The groups are shells around one centre, one inside the other: the same stretched ball of 5 dimensions in 6 sizes.
In the rows, zero is written as 128.
Some rows, each with its group after it:
[167 107 145 148 129  96 121 113 154 138  84 160  98  97 109 213 109  94
 115 105 128 156 150 138 159]  (4)
[148 106 105 129 137 167 176 156 158 175  85 136  65 118 193 180 156 116
 150 178 118  80 112 109 157]  (4)
[150  77  87 145 151  93 127 148 149 114 106 115  75  84 165 152 137 133
 133 176 110 134 116 137 168]  (4)
[174 104 162 152 136  82 123 104 163 126  86 142 102  91 107 207  95  86
 124  96 133 169 143 151 163]  (5)
[166 109 152 150 143 143 148 123 167 159  85 139  89 101 145 208 118  89
 144 121 133 123 132 145 161]  (4)
[155  98 114 139 136 130 148 144 160 144  97 122  71  94 171 174 132 112
 150 162 119 114 114 135 159]  (3)
[152  85  94 144 138  89 116 141 145 117 102 134  80  84 145 168 130 127
 123 160 112 142 128 135 163]  (1)
[143  84  82 144 163 157 157 163 151 155  96 124  68 104 196 162 163 134
 144 193 113  88 112 124 167]  (3)
[141  96  81 127 144 160 175 167 151 168  88 132  60 119 204 164 169 133
 144 199 111  76 109 100 160]  (5)
[161 116 140 135 123 141 157 132 163 164  83 145  78 109 154 202 126  94
 144 135 127 113 127 125 154]  (1)
[154 110 116 134 120 132 144 140 153 158  87 154  76 106 151 196 135 108
 131 148 120 115 131 118 153]  (3)
[141  78  67 148 151 112 113 156 135 127 103 144  77  88 157 166 152 144
 114 181 107 124 132 128 165]  (2)
[152 100 109 151 138 142 122 141 148 151  94 155  82  92 144 199 136 114
 127 147 120 119 139 139 158]  (5)
[144  71  74 157 158 112 107 155 143 115 114 122  76  73 163 155 142 140
 131 183 108 128 122 151 168]  (2)
[162  82 123 167 157  90  95 122 151 110 104 133  98  70 118 187 109 111
 122 126 123 164 141 169 170]  (1)
[154 113 117 128 118 135 155 141 154 163  83 154  73 113 158 195 138 108
 133 150 120 109 128 109 152]  (0)
[153  66  94 170 171  85  89 135 143  99 112 125  94  66 132 167 124 131
 117 152 115 159 136 167 175]  (5)
[164 110 143 141 126 119 142 124 162 148  87 142  85  99 139 200 116  94
 138 125 127 133 131 136 157]  (3)
[153  82  99 155 147 103 108 141 148 117 107 128  82  75 145 171 127 124
 129 158 114 141 128 152 165]  (0)
[158  66 108 173 183  91 102 130 151 103 108 115  98  71 138 167 122 124
 125 146 120 157 132 171 180]  (2)
[152  79  98 163 167 109 107 136 142 126  97 147  95  87 134 185 136 127
 110 147 119 142 144 145 172]  (5)
[143  86  80 135 143 141 156 166 154 143 104 110  58  95 201 148 154 134
 155 202 108  93 100 125 161]  (5)
[157 110 129 145 131 152 142 137 159 162  90 146  79  98 153 203 129 100
 143 140 125 111 130 138 155]  (4)
[142  66  69 155 178 131 134 163 147 126 109 107  72  86 192 143 157 146
 141 201 109 106 110 142 174]  (1)
[163  89 126 158 152  84 109 118 148 121  91 150 101  89 113 196 116 110
 109 119 124 163 149 145 168]  (4)
[155 104 115 143 129 122 128 135 149 149  89 159  84  99 137 200 131 111
 121 140 120 128 140 127 156]  (3)
[147 105 101 133 135 172 168 158 157 175  88 138  64 113 191 182 156 118
 151 179 118  79 114 114 156]  (0)
[152  84  94 152 149  94 107 136 139 123  96 154  91  90 129 184 135 128
 105 148 115 147 145 133 166]  (2)
[156  85 108 147 143  94 124 138 154 116 105 117  79  80 153 164 123 119
 138 157 115 141 119 146 165]  (4)
[164  99 141 158 153 123 129 120 158 144  87 146  97  96 129 206 118  98
 127 118 130 139 142 148 166]  (0)
[141  97  80 128 138 153 165 165 148 164  90 139  62 115 195 168 166 133
 139 194 111  83 113 101 158]  (0)
[164 115 143 138 119 119 141 123 160 152  84 152  85 102 133 207 116  92
 133 121 127 133 136 130 154]  (1)
[160 114 135 139 129 136 147 128 155 166  77 164  87 113 138 213 130  98
 125 126 127 121 142 120 156]  (2)
[153  74  98 156 158  97 116 142 152 110 111 110  80  73 158 156 127 127
 138 166 114 140 118 157 170]  (1)
[157  72 108 160 176 101 128 137 156 115 103 108  88  83 159 159 129 123
 136 159 119 139 120 155 177]  (2)
[150  91 110 153 162 175 155 154 164 160 100 114  70  94 193 173 146 115
 163 176 122  88 109 149 166]  (5)
[140  88  72 137 140 144 143 166 146 147 102 131  62  96 188 160 158 138
 141 197 107  94 113 121 159]  (3)
[142  89  82 148 153 163 139 160 146 158  97 142  71  99 180 177 159 132
 136 183 114  92 124 128 162]  (0)
[139  80  63 140 153 128 138 164 139 140  98 137  69 101 181 158 164 146
 124 196 106 104 121 114 165]  (0)
[163 103 138 151 134 117 125 124 159 139  94 141  88  87 132 200 113  97
 135 124 126 140 135 150 159]  (3)
[149  77  91 158 157 126 117 151 151 124 112 116  75  74 167 162 136 129
 143 175 113 122 118 157 167]  (1)
[170  90 150 169 155  87  99 108 158 115  97 137 107  74 104 203  96  94
 122 101 131 173 147 173 170]  (2)

New rows. What belongs after each?
[145  82  87 160 161 158 123 157 150 144 107 128  74  82 175 173 148 129
 143 179 115 103 122 152 165]  (5)
[147  84  90 156 154 139 119 151 147 138 104 135  78  84 162 176 143 128
 133 170 115 115 127 146 165]  (3)
[164 112 142 141 125 110 136 119 156 149  80 159  91 105 123 211 117  94
 122 115 128 141 143 127 157]  (1)
[163 113 145 140 130 134 152 126 163 160  81 147  85 107 144 206 122  92
 139 126 129 122 132 130 157]  (0)
[170  84 144 166 158  73 103 110 159 104 101 123 103  72 112 187  96  99
 126 111 128 176 139 173 172]  (2)
[160 109 126 132 116  93 136 127 151 140  84 156  84 104 129 196 121 105
 119 130 121 142 138 116 155]  (5)
[144  73  70 150 157  97 113 152 137 117 104 136  80  86 155 159 147 144
 114 179 107 133 130 130 169]  (4)
[147 105  95 126 117 128 149 152 148 153  90 147  66 106 167 179 146 122
 133 171 112 107 122 108 152]  (4)
[140  80  78 152 167 177 149 170 154 154 107 111  63  90 208 157 162 135
 159 204 112  78 104 143 167]  (5)
[170  92 152 162 152  96 118 113 165 120  98 122  97  77 124 192  99  92
 139 113 130 160 132 170 168]  (4)
[162 101 134 140 145 125 159 132 164 149  86 125  81 105 162 184 127 102
 145 143 126 121 120 131 164]  (2)
[149  65  88 170 190 134 121 149 150 126 107 114  86  80 171 161 146 134
 135 175 117 120 123 160 178]  (5)
[147  94  91 144 148 133 135 147 142 153  87 159  82 107 155 189 152 128
 115 162 116 113 138 115 162]  (2)
[156  86 114 151 165 129 149 140 159 141  94 119  82  98 170 172 138 116
 142 160 122 117 119 140 170]  (0)
[141  95  75 123 135 138 166 165 147 157  90 136  61 115 194 160 165 137
 136 197 108  89 112  96 158]  (5)
[160  88 127 153 165 127 150 134 164 140  93 114  85  96 165 175 129 108
 147 150 126 123 118 147 171]  (2)
[150 103 110 137 145 171 171 153 160 173  87 133  69 113 190 183 152 113
 152 172 121  83 114 120 160]  (1)
[155  82 106 154 149 102 115 139 153 116 108 119  81  75 150 167 123 120
 137 157 116 141 122 156 166]  (0)
[166 104 148 153 136 117 127 119 163 139  92 138  91  87 129 203 108  91
 138 117 130 143 135 155 160]  (0)
[151  92 104 151 156 143 137 143 149 153  90 147  84 102 158 190 146 120
 127 156 121 112 134 131 165]  (3)
[148  95  92 134 127 114 135 149 147 138  97 140  71  96 161 172 141 126
 130 170 111 120 123 120 157]  (0)
[158  70 109 169 171  91 102 132 152 104 110 115  93  68 138 167 119 122
 129 148 119 156 129 170 175]  (0)
[152 107 116 133 139 160 171 147 160 172  83 139  71 116 180 188 148 110
 146 163 122  91 118 115 158]  (1)
[152  72  93 163 173 101 108 138 142 119 100 137  94  85 140 174 137 132
 112 155 117 144 139 147 174]  (2)
[149  68  83 163 171  98 105 144 142 110 108 126  87  77 149 162 137 137
 119 167 112 142 131 152 174]  (0)
[159  76 120 176 178 128 108 132 157 123 108 118  94  70 145 181 121 113
 139 143 125 139 131 179 175]  (5)
[149  84  92 146 164 127 145 148 147 144  90 137  82 106 168 172 153 130
 124 170 116 113 127 121 170]  (5)
[162  92 131 150 160 114 146 128 160 139  87 128  91 102 150 184 127 106
 134 138 127 132 128 138 170]  (5)
[165 101 140 145 133 104 135 124 163 132  94 128  85  89 140 188 111  98
 141 130 125 142 126 146 160]  (1)
[146 105  92 129 123 136 149 153 146 159  87 155  69 111 166 184 151 124
 127 170 113 103 127 104 153]  (0)
[168  87 144 164 165 105 125 118 164 124  96 119  98  83 135 187 109  99
 138 123 130 151 131 166 172]  (1)
[149 102 102 129 128 140 160 153 156 155  93 130  64 105 182 172 145 118
 148 175 115  99 112 116 156]  (0)
[172 104 159 154 143  97 126 107 161 136  83 148 103  96 111 212 103  87
 123  98 134 159 146 148 165]  (2)
[140  80  67 133 152 131 157 168 148 141 100 116  61 102 202 143 164 144
 142 208 106  94 104 113 165]  (5)
[160 104 127 138 125 111 139 132 158 140  92 136  79  95 146 187 121 104
 138 141 121 132 125 133 157]  (0)
[159  93 122 158 153 113 115 126 149 136  91 152  96  91 125 201 125 110
 116 128 125 143 146 145 166]  (0)
[172  97 154 154 143  75 120 107 161 118  90 134 101  87 111 197  97  92
 124 103 130 171 140 154 167]  (5)
[145 104  90 124 125 140 162 157 149 162  87 145  63 115 181 175 156 126
 135 181 112  94 118  99 154]  (1)
[152  78 102 153 171 128 144 146 156 134  99 112  80  93 177 161 142 125
 143 172 118 116 115 143 173]  (0)
[165  91 137 158 148 106 121 124 163 123 101 120  89  78 137 185 108 100
 142 130 126 148 127 164 166]  (0)
[140  75  61 142 156 109 128 160 136 128 100 137  74  97 170 155 160 149
 116 192 105 118 125 116 168]  (5)
[158 105 131 142 143 150 160 137 163 163  86 134  79 107 166 193 134 101
 147 147 126 106 122 131 160]  (3)
[160  83 114 156 152  77 107 125 147 112  97 139  96  83 121 182 118 118
 112 133 120 162 141 146 169]  (0)
[147  84  85 144 156 122 137 150 144 140  93 141  79 102 164 172 152 134
 121 173 113 116 129 120 167]  (3)
[155  90 106 153 144  93 106 130 141 126  93 158  94  90 120 193 128 120
 105 136 118 151 148 135 164]  (2)
[145  76  76 147 149 102 118 153 143 117 108 124  73  81 164 154 142 139
 128 182 107 129 120 136 166]  (1)
[143 104  91 138 136 177 153 160 149 176  90 152  66 110 182 189 161 123
 139 179 116  80 124 115 155]  (5)
[169 109 153 144 133  98 138 112 160 143  79 151  97 105 119 209 110  90
 122 106 131 151 143 132 161]  (5)
[153 102 112 146 140 133 131 137 148 155  86 162  86 104 141 202 138 113
 119 142 122 121 142 125 160]  (1)
[136  79  63 145 160 164 146 173 146 150 106 121  61  94 204 153 169 145
 147 211 107  81 108 128 165]  (0)
